The groups are shells around one centre, one inside the other: the same stretched ball of 7 dimensions in 7 sizes.
Some rows, each with its group after it:
[ 13   5  10 -11 -17  -2  -3   4  -4  10  20   5  -2   4  -9  -6  15 -12
  10  -7  19]
R
[ -7   1  16 -31  -4   0  -9 -18  -5   0  20 -29  16  -7  25   4  20  -1
  -5  -2   6]
W
[  3   1   6 -24   1  -9  -2   9 -18  -3   8 -16   3   9   6 -13   4  11
   0   6   9]
R
[  8 -16 -27  36  -8 -25 -16  27  -4  -4  -4  27  -6 -11 -16   1 -58 -14
  -3  16  15]
K
[ -7   3  15   0  -8  -7   0  -8  -6   1   9  -2   0 -14  -4  10   1  -3
   7   0   1]
R
[-25  -6  14 -10  26  13   5 -14   6 -20  -7 -38   5  -9  24 -10  -8  22
   5   1 -36]
Y
[ 10  -7 -13  -3 -12 -10 -11  12   2   3  12   7   6   9  -4  -8  -6 -16
  -6  -2  18]
R
[-13   5  14  -8  19   3  18   9 -15 -11  -9 -16 -12   1  -8 -17  -6  28
  16   5 -20]
E
[  1  -7   6  14  15  11   2  14  -1 -11  -3  -7 -17 -12   1 -21 -33  14
  23   7 -14]
G
[  8  -8 -28  12 -18 -33 -13  23 -14   6   5  26   5  -1 -20   6 -28 -19
 -15  10  31]
Y
[ -2   7   3 -14  -1  -3  11  10 -15   4   5   0  -5   0 -18 -10   8   6
   7  -2   7]
W
[  1  13  16 -12  -4  -5  18  11 -14   4   4   5 -12  17 -28 -13  20   9
  16  -6   1]
E
[ -5  -8   9 -25   1  15 -14 -22  15  -4  21 -33  19 -11  36  -4  13 -10
  -5  -9  -3]
K
[ -6   7  18   0   9   2  16   8 -15  -4  -2  -4 -17  -7 -16 -11  -5  19
  22   3 -11]
E
[ -3   1  -7  29   2   5  19  17  10   1  -9  27 -20  -3 -43 -13 -18  -5
  21  -9 -14]
G
[ -4   3   8  23   7  11  20  12   7  -3  -7  14 -22  -4 -32 -15 -13   4
  28  -7 -21]
R
[-17  -6  11 -24   3   3 -10 -27  10  -7  13 -35  23  -9  33   7  14  -4
 -12  -5 -10]
A
[ -3  -2  -7   5  15  -8  10  28 -22 -10 -12   1 -16  -2 -17 -20 -33  23
  11  14  -4]
K
[ -3  -7  12 -34   7  10 -14 -14   3  -8  18 -41  17  -2  41 -11  11   4
  -4  -1  -2]
E
[-13   3  22 -17  -9  -3  -3 -27   5   1  16 -18  15  -8  13  16  26  -9
  -3  -9  -5]
R
[ 21  -5  -4  18  -5   3  -3  27   2   2   8  19 -19   1 -19 -23 -25  -7
  21   1  11]
E
[ -2 -15  -1  -8  -2 -12 -24  -6   0 -10  11 -21  16  -7  32   4 -19  -5
 -13  10   5]
W
[ -3  -3 -15 -10 -12  -9  -8  -2  -1   8  14   3  15 -10  -3   6   2 -19
 -14  -4  19]
R
[ 10  -6  10  -3   6   7  -5  12   3  -8   7 -12  -8  10   9 -24 -10   6
  16   1  -5]
A
[ -8   6   4 -19  15   2  18  15 -19  -5  -5 -13  -9   6 -13 -22   2  25
  10   2  -7]
Y
[-11   5  -3  13   7   7  23  10   3   1  -8  14 -14  -4 -36 -12  -5   3
  17  -9 -16]
W
[ 14  -9   1   2 -23 -20 -25   1  -1   4  21   5   9  -2  10  10  -9 -23
  -6   5  26]
A
[ -5   3   5 -26 -18 -11  -9 -17  -6   9  23 -10  20  -9   9  15  24 -16
 -13  -6  20]
A
[ 11   0  27 -10   0   2  -5   6  -7  -6  12 -16  -9   9  11 -16   1  10
  20   4   0]
G
[  7 -10  -3  -6  -2  -4 -12   7   9  -6   8  -9   7  17  12 -14  -6  -7
  -3  -2   1]
K
[ -5   0   8  10 -13 -20   0  -2  -1   0   3  10   1   5 -15  12  -1 -10
   1  -1  -1]
Y
[  1  -9  19  -5   4  -5 -14  -4   1 -14   7 -24   3   6  27  -6 -11   7
   6   7 -10]
A
[ -6   4  25 -18  -7   5   1 -19   6   1  16 -18   7   1  10   3  27  -6
   7 -11  -6]
W
[-28  -2  28 -19   2   4  -6 -44  12  -8  13 -38  23 -21  35  23  21  -4
  -6  -7 -22]
K
[ -2   9   2 -19   4   6  15  11 -12   4   5  -3  -7   3 -18 -19  13   9
  10  -6   4]
A
[ -8 -14  -5  22   6 -18  -8   9   1 -15 -10   0  -1   0   1   1 -39   3
  -1  12 -14]
K
[ -1   3  -7 -34  -9 -14  -4   2 -16   6  14 -10  16   9   2  -3  20  -4
 -16  -1  22]
G
[ -5  -9   8 -20   1  -8 -20 -10  -7  -9  14 -31  16 -10  36   3  -7   3
  -9  10   5]
R
[  0  -1 -28  13  -6 -13   7  25 -10   8  -2  29  -6 -10 -38  -6 -23 -10
  -2   1  17]
G
[ 15  -8  27 -21  -5  -1 -24  -5  -3  -8  24 -32   6   6  42  -9   1   2
   7   7   8]
Y
[ -3   7   2   2   3   1  17  15 -11   2  -1   9 -15  -5 -28 -13  -5   8
  16  -2  -1]
W
[  9 -13 -14  39 -11 -10 -12  15  12   0   3  27  -9 -15 -16   2 -43 -22
   8   3   6]
K
[  6   3  -7 -21 -23  -5  -7  -4   1  16  26   6  15  -2  -7   4  25 -27
 -10 -13  30]
Y
[  2  -8  29 -12   9  12 -11  -9   8 -15  12 -35   1   2  36 -14  -3  10
  15   2 -17]
E
[ 23  -9 -17  -6 -23 -14 -25  13  -2  10  26  10  10  -1   5  -4  -9 -28
 -10   1  40]
E
[ -4   6  -5   9   1  -7  19  20 -10   1  -8  18 -15   5 -39 -12  -8   6
  12  -2  -3]
W
[  4   4  27 -37  -2  12  -4 -12  -2   0  24 -32   7   5  25 -13  31   4
   9  -8   3]
E
[ -9  -5 -24   9   4  -5   4  13  -3   0  -4  11  -1 -16 -20  -5 -24  -5
  -3   1   3]
A
[-10   4  13   3   8  12  14  -2   2  -2   1  -4 -11 -15 -12  -7  -2   7
  20  -6 -16]
R
[  7   5  -7  -1 -23 -14   2   8  -2  14  14  23   2   7 -28   3  13 -23
  -2 -10  22]
E
[ 14  -2  12  -7  -4   9  -4   8   4   1  16  -6  -7   5   3 -19   2  -4
  17  -5   5]
A
[ 13 -11  21 -18 -11  -3 -31 -13  -1  -4  29 -29  13 -10  46   3  -3  -8
   0   8  17]
Y
[ 21   5   6   2 -20  -6   0  18  -4  11  16  21 -12  12 -25 -11   7 -14
  16  -6  22]
Y
[ 17  -5  10 -19 -26 -12 -26  -8   1   8  32  -8  16   4  22   6  15 -25
  -7  -2  30]
G
[-20   4   9   3  20   7  21   4  -7 -10 -13  -9 -13 -11 -15 -11 -12  23
  17   1 -27]
G
[  9   6   3 -14 -10   7   5   7  -2  11  18   4  -3   1 -14 -13  17 -10
  10 -11  16]
G
[ -4  -1  -9  40   4   9  17  17  12   1  -9  31 -23 -17 -43 -11 -31  -7
  25  -7 -14]
K
[ -4  -2  11   7  -4  -4  -3  -3  -3  -2   7  -2  -2 -17   0   6 -12  -2
   9   3  -1]
W
[  5  -2  -3   6   9   8   6  22  -7  -3   0   3 -17  -7 -14 -24 -23  10
  18   4   0]
A
[ -6   6   5  18  13  24  28  13  11  -1  -8  13 -26  -7 -38 -25  -7   8
  33 -14 -25]
K
[ -4  12  16 -11  -8   3  15  -4  -7   9  11   3  -5  -5 -21  -1  24  -2
  14 -11   3]
G
[-10   8   0  -1  -1   0  18   3  -4   5   0  10  -6  -6 -30  -3   8  -1
   9  -9  -4]
W
[  1  -1 -34  14 -12 -18   6  25  -8  10  -1  35  -2  -5 -43  -2 -19 -17
  -8  -1  22]
Y

New rows. What belongs after each?
[ -9   0   3   1  -5   3   2  -9   7   3   9   0   4 -17  -5   5   2 -11
   4  -8  -2]
W
[-21   7  15  17  13  20  29  -6  14  -4 -10   4 -17 -11 -30  -8   2   7
  27 -16 -37]
Y
[-14   1  22  25  11  15  16  -5  14  -9  -7   0 -19 -15 -15  -5 -14   7
  30  -7 -35]
E
[-20   9  34  -4  13  18  24 -16  11  -8  -4 -18 -10   2  -9  -8  22  15
  25 -15 -40]
Y
[  2  -7   5  -6  -9 -17 -15  -1  -1  -5  10  -8  10   8  12   4  -4  -8
  -7   4   6]
R
[  3   3  24 -25  -6   6  -5 -12  -1   2  21 -21   5   0  17  -4  23  -2
   8  -6   5]
W
[  5 -17  -8   2 -10   0 -26  -9  19  -2  19  -8  17 -14  26   4 -16 -26
  -9  -2  10]
K
[  7   1 -21   9  -7 -14   4  29 -19   8   2  25 -11 -11 -33  -8 -24  -4
   4   7  24]
Y
[ -2  -6   0   2  -6 -17 -12   2 -11  -3   7  -2   5 -14   5   9 -20  -4
  -4  11  11]
R
[-19   4   4 -41  -2  -2   1 -23  -1   2  14 -28  26   1  15   6  36  -4
 -18 -11   0]
K
[ 12 -12 -20   5 -11 -10 -18  14   1   3  13  10   6  -8   1  -5 -24 -19
  -7   4  24]
R
[  3  -7 -24  39 -10 -16   2  23   3   4  -5  39 -11 -11 -40   2 -38 -19
   5   2   8]
Y
[-10  -2 -26 -16  -6 -13   0   3  -3   5   5   3  18  -1 -11   1   4 -13
 -22  -6  14]
K
[ 20  -8   6  -3  -5 -11 -16  20 -10  -5  12  -5  -6  12  10 -17 -19   2
   8  11  15]
G
[ -2  -4  20 -14  -4  10 -11 -19  12  -2  20 -23  10  -8  25   1  13  -9
   5  -7  -4]
R
[-23 -12  10 -23  10  -5 -15 -27   6 -16   6 -44  27  -8  45  10   1   5
 -18   4 -17]
K
[ -5  -1  15 -25 -12  -4 -12 -23   5   2  22 -21  20  -1  22  11  26 -14
  -9  -8   6]
W
[-20 -12  24   8  16  10  -6 -23  19 -20  -1 -32   5 -15  31   4 -16   7
   9   1 -38]
Y
[  5   0  -8 -15  -7  -9  -1  11  -6   3   9   1   5  13  -9 -11   7  -6
  -5  -3  14]
W
[ -8  -3   1   1  10  14   7   1   7  -4   2  -8  -4 -14  -3 -13  -9   3
  12  -6 -13]
R
[  9  -7  -7  10  -2  11  -4  10  15   1  10   7  -6  -6  -5 -16 -14 -14
  12  -8   3]
Y
[-16   2  28 -11   8  17   8 -23  16  -8   6 -26   3  -2  12  -4  20   4
  14 -14 -29]
G
[  3  -3  12 -26 -19 -11 -23 -18  -5   5  29 -19  22  -9  29  14  16 -16
 -12   1  23]
R
[  1  -9 -26   3  -8 -26 -11  18 -13   0   2  12   8  -2  -9   2 -26 -10
 -17  10  21]
G
[ 14  -5  19  -7 -12  -5 -16   0  -1  -1  20 -10   1   5  16  -4   1  -7
   9   2  12]
R
[-11   0   0 -31   5  -1   0  -6  -9  -3   9 -24  14  -2  13  -6  13   6
  -9  -1   2]
A
[ 17 -16  -6   2 -15  -8 -31   4   9  -1  22  -3  11  -5  24  -2 -20 -23
  -6   4  22]
E
[-12  -7  24 -33   1   3 -21 -32   4  -9  22 -48  25 -14  54  10  15   0
  -9   1  -4]
E
[  8  -3 -19   9 -13 -30  -4  28 -20   4   0  24  -4   7 -28  -2 -24  -7
  -6  11  25]
Y
[  3  -1  13 -27  -7 -15 -13  -3 -15  -3  16 -21  11   7  20   0  10   3
  -6   7  13]
R
[-10   3   8 -52  -8  -3  -9 -24  -7   5  26 -35  30  -1  29   6  40  -7
 -20  -8  15]
K
[ 11 -15  -5  -9 -11  -7 -30  -2   3  -2  23 -14  16 -11  32   1 -16 -17
 -10   6  22]
A
[-18  -4   9  22   9   2   9  -6  11 -10  -9   0  -6 -13 -10   4 -19   2
  13  -2 -29]
R
[ -4  -1 -12  -2  -9 -17   1   7  -4   3   3  10   7   6 -17   2  -1 -11
  -9  -2   9]
R
[ -2  14  -8   1   6   6  32  28 -15   8  -7  22 -23   3 -54 -25   2  12
  21  -8   0]
K
[ -2   7  11   6 -15 -18   8   3  -8   6   5  16  -5   5 -28   9   8  -8
   8  -3   5]
Y
[  2  -6 -15  37 -13 -17  -1  15   4   4  -2  35  -9 -12 -33   8 -33 -20
   6   2   7]
Y
[ -2   9  23 -28  -4   9   9 -11   3   3  15 -18   4  15   1 -10  39   0
  10 -15  -5]
E
[ -1  -8  14 -21   6   9 -13  -9   5  -9  15 -33  10  -1  34 -11   3   4
   2   0  -5]
R
[ -4 -11 -10  -9   8   1  -9   4   4  -8   5 -16   9  -2  15 -13 -14   0
  -6   1  -2]
R
[-20   1   7 -13  12  17  10 -15   7  -4   3 -21   5 -17   5  -5   8   6
   6 -10 -19]
E
[-22   1   9  10  -5   0   6 -22  14   1   4   1   7 -20  -9  20   5 -14
   2 -11 -16]
Y
[  8 -11 -23  23  -3 -15  -6  27   0  -3  -4  21  -7   3 -20 -11 -38  -9
   1   7   8]
A
[ -1  -8   4  -9 -21 -21 -25 -16   0   2  22  -9  22 -11  22  23   1 -23
 -17   3  19]
A
[ 12  -3 -26   2 -17 -16  -6  22  -8  11  11  24   2  -1 -23  -5 -13 -20
  -7   0  32]
A
[  0 -12   0  26  17   3   3  20   8 -17 -14   1 -18   5  -7 -23 -41  12
  20   6 -25]
Y
[  7  -4  15 -27  -6  -8 -15  -4  -6  -5  18 -25  12  13  27  -7  11   0
  -4   3   9]
R
[ -8   5 -11  11  -4 -19  16  18 -13   3  -9  23  -8   4 -41  -1 -10   1
   2   1   2]
E
[  1   9  17   6   6  21  23  10   6   2   1   7 -23   1 -29 -23   7   7
  34 -14 -16]
Y
[-11 -13 -14  25   2 -17  -9   6  -3  -9  -6   7   1 -24  -3  10 -45  -4
  -5  13  -3]
Y
[-15  -5  -6 -24  -1  -3  -8 -16   5  -1  12 -21  24  -7  18   6  11 -10
 -18  -6   2]
G
[-18  -4 -10   8  23   5  17  14   3 -14 -18  -5  -8   3 -17 -20 -21  17
   7  -1 -29]
Y
